The rows come from 4 hidden closed curves, with some noise, and rows from the same curve form a group. Each curve winds through 8 dimensions. The rows are also pushed far along 5 directions, which tell nothing about the answers.
Some rows, each with its group after it:
[-18   1 -47  -6  25  13  -5   7 -22   5 -12   2   9  20  13  -6 -10  21]  pag
[-13  -7  -5 -20  22  11  -4  17  -1  -7  -3  -4  19  21  -5   9  -1   7]  pag
[-13   8 -24   9  17   5  -3   0 -10 -12   1  -1 -10 -15  -2   1   4  -5]  pag
[ 42   3  25  11  -7 -25   4  -5  10   9   9  -2   7   9  -6 -10 -14 -16]  perik
[-11  33 -28  -6  -5   2   4  11 -16 -20   2   7 -19 -12  -5  -6   6  15]  pag
[  7  -3  23 -15  -1  13   0   7  26 -12  -3  15   3 -15  -1  10   5 -25]  pepi
[ 20  -5  19 -14  -2  -6 -10  -1  10   0   8   4  23  27  -8  -3  -8  -3]  pepi
[-12  14 -30  -4  -1  -8  -6   9 -16  -3  -7   4  -3  10   5  -9  -7  26]  Nire
[-21   3 -16  23  29   3  -1  -2  -7 -11   1   3 -20 -34  10  14  19   3]  pag
[  1   0  19   1  18   0   0   7  25 -11   1  12  -8 -16   3  15   3 -11]  perik
[ -3  -7 -32  18  30  -8  -4 -12 -19   2  -2 -16   0  -3  -5  -5   2  24]  Nire
[ -5 -25 -12  -2   2  18  -4   4  -9  -3 -14   5   6   0   4  17  10  11]  Nire
[-13  17  -9 -28  11   9  -8  12  17 -15   2   6   5  -8   2   8  -3   6]  perik
[ 23   3  19 -21 -16  -2   0   8  15  -3   6   9  15  27  -3  -4 -10 -11]  perik
[ -9 -23  11   7  -6  12  -6 -12  11   3  -1   5 -24 -19   8  19  16  -1]  pepi
[  8  17 -30  33  21 -25   2  -5 -28  12   0  -6 -11  -8   1 -14 -10  18]  perik
[ -4   7  10 -12  29   6  -7  14  28 -20   0   5  -1 -26  -7  22   0  -7]  perik
[ 10   7 -23  -8  -3  -9   0 -10 -15  17  -4  -6   6  39  -5 -33 -22  25]  Nire
[-11   8  29 -33  -8  11   7  14  29 -15   2  10  11   1  -2   0   5 -13]  pag
[  6  -8   2   7   8   8  -6  -9   5 -10   7   5 -13 -30  -3  18  15  -5]  Nire
[ -5  19 -10 -13  31   3  -4  22  12 -22   8  -4  11 -12  -4  13  -4 -18]  Nire
[ 22  -9  25 -13 -10 -11  -4 -12  27   8  10   0  16  14   2 -13 -10 -15]  perik
[ -7 -14  34 -36 -19  20  -7   7  39  -5  -6  15   4   6   6  12   3  -9]  pepi
[ -2 -20  15 -20   2  15   1   4  22  -2  -6   2  11   2   6  10   8 -10]  pepi
[ -4  14  16 -30   8  -2 -10  25  27 -21   0  10   6  -7  -6  13   0  -3]  pepi
[-17   2 -18 -15  -2  22  -2  17 -14  -7 -19   2  11  13  -1  13   1  16]  perik
[-25  11  -6  11  -1   1   2   6 -11  -6   3   6 -12 -29   9   8  11  -2]  pag
[ 10   9 -34  16  32  -9  -6  -4 -13  -6   7  -7   7   1   4  -6  -3  -6]  perik
[-12 -20  12  -8 -12  24  -2  -1  -1   4 -13  12   2 -10   3  14  12   5]  perik
[  3  -3  -9   6   6  -4   1  -8 -13   4   8  -7   6   1   0  -3   4  10]  pepi
[  0  -1  18  -5 -34  -6   2  -5   7  13   0  12 -18   4  12  -3   2  12]  pepi
[ -1   4  12 -16 -17 -10   1   0   3   8   6   0  24  36   6 -15 -11  11]  pepi
[ 10  -7  -6 -17   2   9   1   6   0   2   2   5  16  13   9   1  -2  -2]  pag
[  8 -27  11   0 -18  11   7  -6 -13   6   2   3  10  20   2   1  12   0]  pepi
[ -4  16  23  -6   8   1   4   6  33 -16  -5   4 -10 -13 -11   0  -7 -17]  perik
[ 15  -3   4 -22   2 -15 -12   8  16   8  -1  -4  30  36   7  -8 -18   0]  pepi
[  1   2  18  -6 -17   4   8   6  -1  -6   0  16  -1  14  -1  -3   3   0]  pepi
[  4   8  38  -7 -20  -3   4   8  17  -6   0   1  10  -8  -8   6   2 -18]  pag
[  6 -23  -6  10  35   6  -4   0  -8   8  -9 -11  18  18  -4  10  -4   2]  Nire
[ -5  15 -13 -15   1  -3  -5   7   3  -4  -9   7  -2  21  -4 -13 -16  18]  Nire
[  2  24  10 -24 -12  -9   6  12  10  -5   7  14  12   9   7 -17  -7  -2]  pag
[ 22 -21  24  -3 -21  -3   5  -9  14  15   4   0  -4   8   3   3  -1   0]  perik
[-13  15 -26  15  27  -1 -10  -1  -3 -21   1   0 -23 -28  -9   5   4   2]  Nire
[  7 -20  -4  42   8   2   4 -13 -19   4  -2  -1 -25 -26  -3  16  11  -6]  Nire
[ 17  -1  26  -3  -7   4   3   2  23  -9   7   7  -5 -11  -5  10  -2 -32]  Nire
[ -2 -24  15  -8  -7  14  -2  -6   4   4 -15   4  15   7  -5   1   3   5]  Nire
[ -6  -5   0  -2  -8   7  -1  -3   4  -2   0   6 -32 -18   0   9  13  12]  pepi
[ 14   5  14   2   7  -7   3  11  12  -8   3   4   0  -3  -5   8  -7 -15]  Nire
[ -8 -31   8 -23   7  34 -11  13   1 -11 -15  17  20  -4  -1  34  17  13]  Nire
[ 10  -9 -24  19  19 -10  -2  -1 -23  11  -9 -21  10   7  -6   0  -8  14]  perik
[  9  -1 -17 -10  17  -8  -8   9  -6   1  -5 -14  26  30 -10  -8 -17   7]  perik
[ 14 -17  15  -4 -45   4   9  -7 -15  15   1  -3   3  20  -4  -5   6   4]  pag
[ 13  15   6 -10  -5  -8   6   4   8  -2   3 -13  16   8 -11 -13 -14 -14]  pag
[ -6  -6  21   8  20   6  -5   8  15  -4  -4  -2  14 -23   1  24   1 -22]  pag
[  0  -4  -6  20  -4  -2   5  -5  -9   9   4  -4 -17 -12   7   9   0  -3]  pag
[ 14 -25  14  12 -37  -7  15 -25  -8  25  11  -3 -23   7   9 -10  13  11]  pepi
[  3  39  -1 -29  10   2  -4  21  11 -22   0  15   9   2 -15  -7 -14  -1]  pag
[ 15 -12   5  -4 -10  -4  -3  -6   8   7   5  -4  21  21  15   0   0  -8]  perik
[  7   1  10 -11 -26   5   8 -11   2   9   0   7  -9  10  -2 -12  -2  13]  pepi
[-17   0  10 -37 -15  25   6  21  10  -7 -11  13  13   7   8  13   8  12]  pag
[-15 -19  20  -3  23  15 -13   1  22 -15  -7  -1  21 -29   0  26  18 -21]  Nire
[ -4   0 -43   1   4  10  -2   4 -36   7  -4   4 -13  13   2   0  -3  29]  Nire
[  2   0  15   2 -47  -8   4 -14 -10  17   5  14 -14   9   9 -15   3  14]  perik
[  2  23  -7 -16 -16  -3   4  -2  -3  -3   4  -1   1  16 -12 -23 -13  13]  pepi

New rows, each followed by its group:
[ -9  11 -23 -12   3  13  -2   7  -6  -9 -11   2  13   2   2  -5  -2   1]  pag
[ -4  18  23 -11   0  -2  -1  17  15 -15  -3  -1  17 -10 -11   8  -2 -14]  pag
[  0  -4  12  24 -14 -17   9 -11 -10   2  19   0 -27 -17   4  -1  21  -1]  pag
[ -1 -10 -12  19   0 -14   3  -6 -20  14   5 -12   4   9   9  -8   1   2]  pag
[  8  25  -6 -12   6  -9   1  12   3 -14   8   8   8  -6   0  -7  -1  -4]  pag
[  3 -14  -6  12  23   7  -7  -2  -8   1 -11  -2   0  -6  -8  12   0   6]  perik
[ -8   9   5 -14 -30   0   6  -4  -5   7   7  17 -14  33   4 -17  -7  26]  pepi
[  5   9   5 -11 -32 -15  -2   1   0  11   5   6 -13   8   4  -8  -4  20]  pepi
[ 14 -13 -16   9   9   2  -1 -16 -15  10  -3 -12  11  11  -5  -6  -2   8]  pepi
[  3   9  25 -17 -12  10   5  10  19  -7  -5  13  -3 -15  -8   8  -3  -6]  perik
[  5   5   2 -17   1   4  -2   7  11 -10   3   3  15  10  -3  -3  -8 -18]  pag
[-17   8 -14 -27  22  18  -8  20   0 -25 -12   7  21   9  -8   5   9   9]  pag
[ 14 -35   2  20  30   0  -5  -7   2   5   0  -2   2   3   7  17   8  -6]  perik
[ -1 -10   4   7   1   0   5  -4   1   8  -2   4 -14 -10   2   3   1   9]  perik
[  7  21  -3  -5   4 -18   0   5   0  -3   6  10   2  11   4 -17  -5   6]  pag
[ 11 -31  17  10  15   1  -1  -6   9   8  -4  -2   4  -4  -1  10   3  -8]  perik
[-19  -1  -4 -13 -11  18   0   8  -9 -15   1  14 -14  -3  -3   8  17   7]  pag
[ -9   8   5 -22  -2  20  -2  13  12 -17  -7  17  15 -16   6  10   8 -12]  pag
[ 14   9   3 -13  -5  -5   6   3   7   6   8   6  11   9   6 -12 -12  -8]  pag
[ -3 -13   4   4 -17   4   0  -2  -3   1   2   3   0   8  12  11  13  -1]  perik
[-28  16 -26 -25   9  18  -2  15 -14 -11 -19  10  15  14   0  -9   2  26]  pag
[ -3  21  36  -3 -22  -9   4   5  14 -17   7   8 -10 -16 -15  -1   9 -12]  pag
[ 18  -6 -28  13  39   0  -8  -7  -6  -9  -3  -9  21  -7   1   0   6 -12]  pag
[ -5  27  -9   0  12 -13   5   5  -2  -9  11  -5 -17   1 -12 -12  -6   8]  pag
[ 23   8  -7 -19   7 -17 -13   3  19   1   1  -7  33  35   1 -22 -25 -15]  Nire
[ 14 -11  27 -23 -28   4   2  -3   9   1   3  14  13  28  -3 -15   4  -7]  pag
[ -4  20  13 -41  -1  -2  -4  19  18  -3 -10  11  28  37  -9 -18 -24  13]  Nire
[-18  23  -4 -20  -7  11  11   9   7  -9  -2   5  -5  -8  -2  -7   0   5]  pag
[  2  -4  34 -30 -20   5  -2   5  34  -5   7  21   9  18  10  -1   0 -12]  perik
[ -2   0 -29   2  25  -5  -5   5 -19   1  -3   2  13  16  11  -4   1  18]  pag
[-28   8 -26  -7  -3  16  -4  18 -27  -3 -13  14   0   1  10  11   5  25]  pag
[  2  22  10  -4  -3  -6   0   4  15  -9  -9  12  -5  -9  -8  -9 -11   1]  Nire
[ -5  -8  15  19 -17  -5  -8 -22  10   4  12   0 -33 -34   3  12  14  -1]  pepi
[  1 -31  -3  19  -6  17   1 -15 -19  13  -9 -10   7 -11   4  13  15  -6]  pag
[-25  -5   3 -11 -16  24  -1   3  -6  -3  -7  27 -17  -5  10   9  14  12]  pag
[  6 -13  18   4  -2  -7  -5   0  13   3   3  -6  11   9   3   3  -2 -26]  Nire
[ -6   9  30   1 -46  -3  12  -1   8  -6   5   8 -32 -32  -4   3  18  -2]  pepi
[ 10  -5  -1  27   7 -15   7 -20  -4   6  15 -10 -24 -22   2  -3  12  -1]  pepi
[  8 -27   5  14 -15   2   6 -18  -4  19   3  -3  -9 -10  14   6  10   4]  perik
[ 11 -36  12  17   0   4   2  -7  -9  14 -13  -4  12  15  -3   4   3  -7]  perik
[ -5  18  11  16 -11 -16   8  -7   3  -5  13  13 -32 -21   6  -8  11   0]  pag
[ -8 -27   2   9 -22  13   2 -12  -9  13  -1  -4 -17  11   7   5  10  -2]  Nire
[ -7  47 -18  -3 -11  -5   5   9  -8 -16  -1   7 -25 -12 -12 -12 -10  11]  pag
[  4 -26  -1  -6  28   9 -13   2   7  -4  -7  -5  26   4   3  22   8   4]  Nire
[ -4 -19  -9  -2  -4   9  -6   6 -20   4 -10  10   8   1   6  13  11  25]  Nire
[  9 -22  16  -8   4  -3   3  -1   6   7   1  -4  27  30   4  -1   2   1]  pepi
[-17   0  40 -27 -24  11   5  18  23  -7 -10  23  16  13   6   0   1 -10]  perik
[ -9 -26  11   3   4  22   1  -2  -5   5  -1  -2  -1  -8   2  22  15  -7]  Nire
[ -5 -11  13  33   2  -7   8  -8 -17   7   9  -3 -24 -26  -2  14  17   3]  Nire
[-14   5   0  -8   2   6   9  14   9  -7  -4   2  -2  -8   7   6   2  -2]  perik
[ -1   2 -14 -12   5   9  -8   7  -3  -5  -4   5   7  -6   1   6   0   2]  pepi
[-11  16  17   2 -15   2   3  -8   8  -8   3  14 -34 -20 -12  -4   4   4]  Nire
[-13 -13  33 -11 -36   9   9   0   7  13   1   8  -4  11   6  -2   1  -5]  pag
[-13  11 -11 -31  20   8  -7  28   9 -18 -13  -5  32   1  -6   8  -3   3]  pepi
[ 20  -1 -27   7  48   1 -13   2  -6 -12  -8  -8  25  -1  -6   8  -1  -6]  pag
[  4  -3 -40  -9  26   5  -7  -1 -19   1  -5  -3  22  30   3 -19  -7  11]  pag
[-21 -14  17 -11  15  14  -4  17  13 -15  -1  -2  18  -7   0  24  14 -16]  pag
[ 17 -19   2  29  24  -8  -7  -4 -11  -1   2  -2  -1 -11  -5  17   5 -10]  Nire
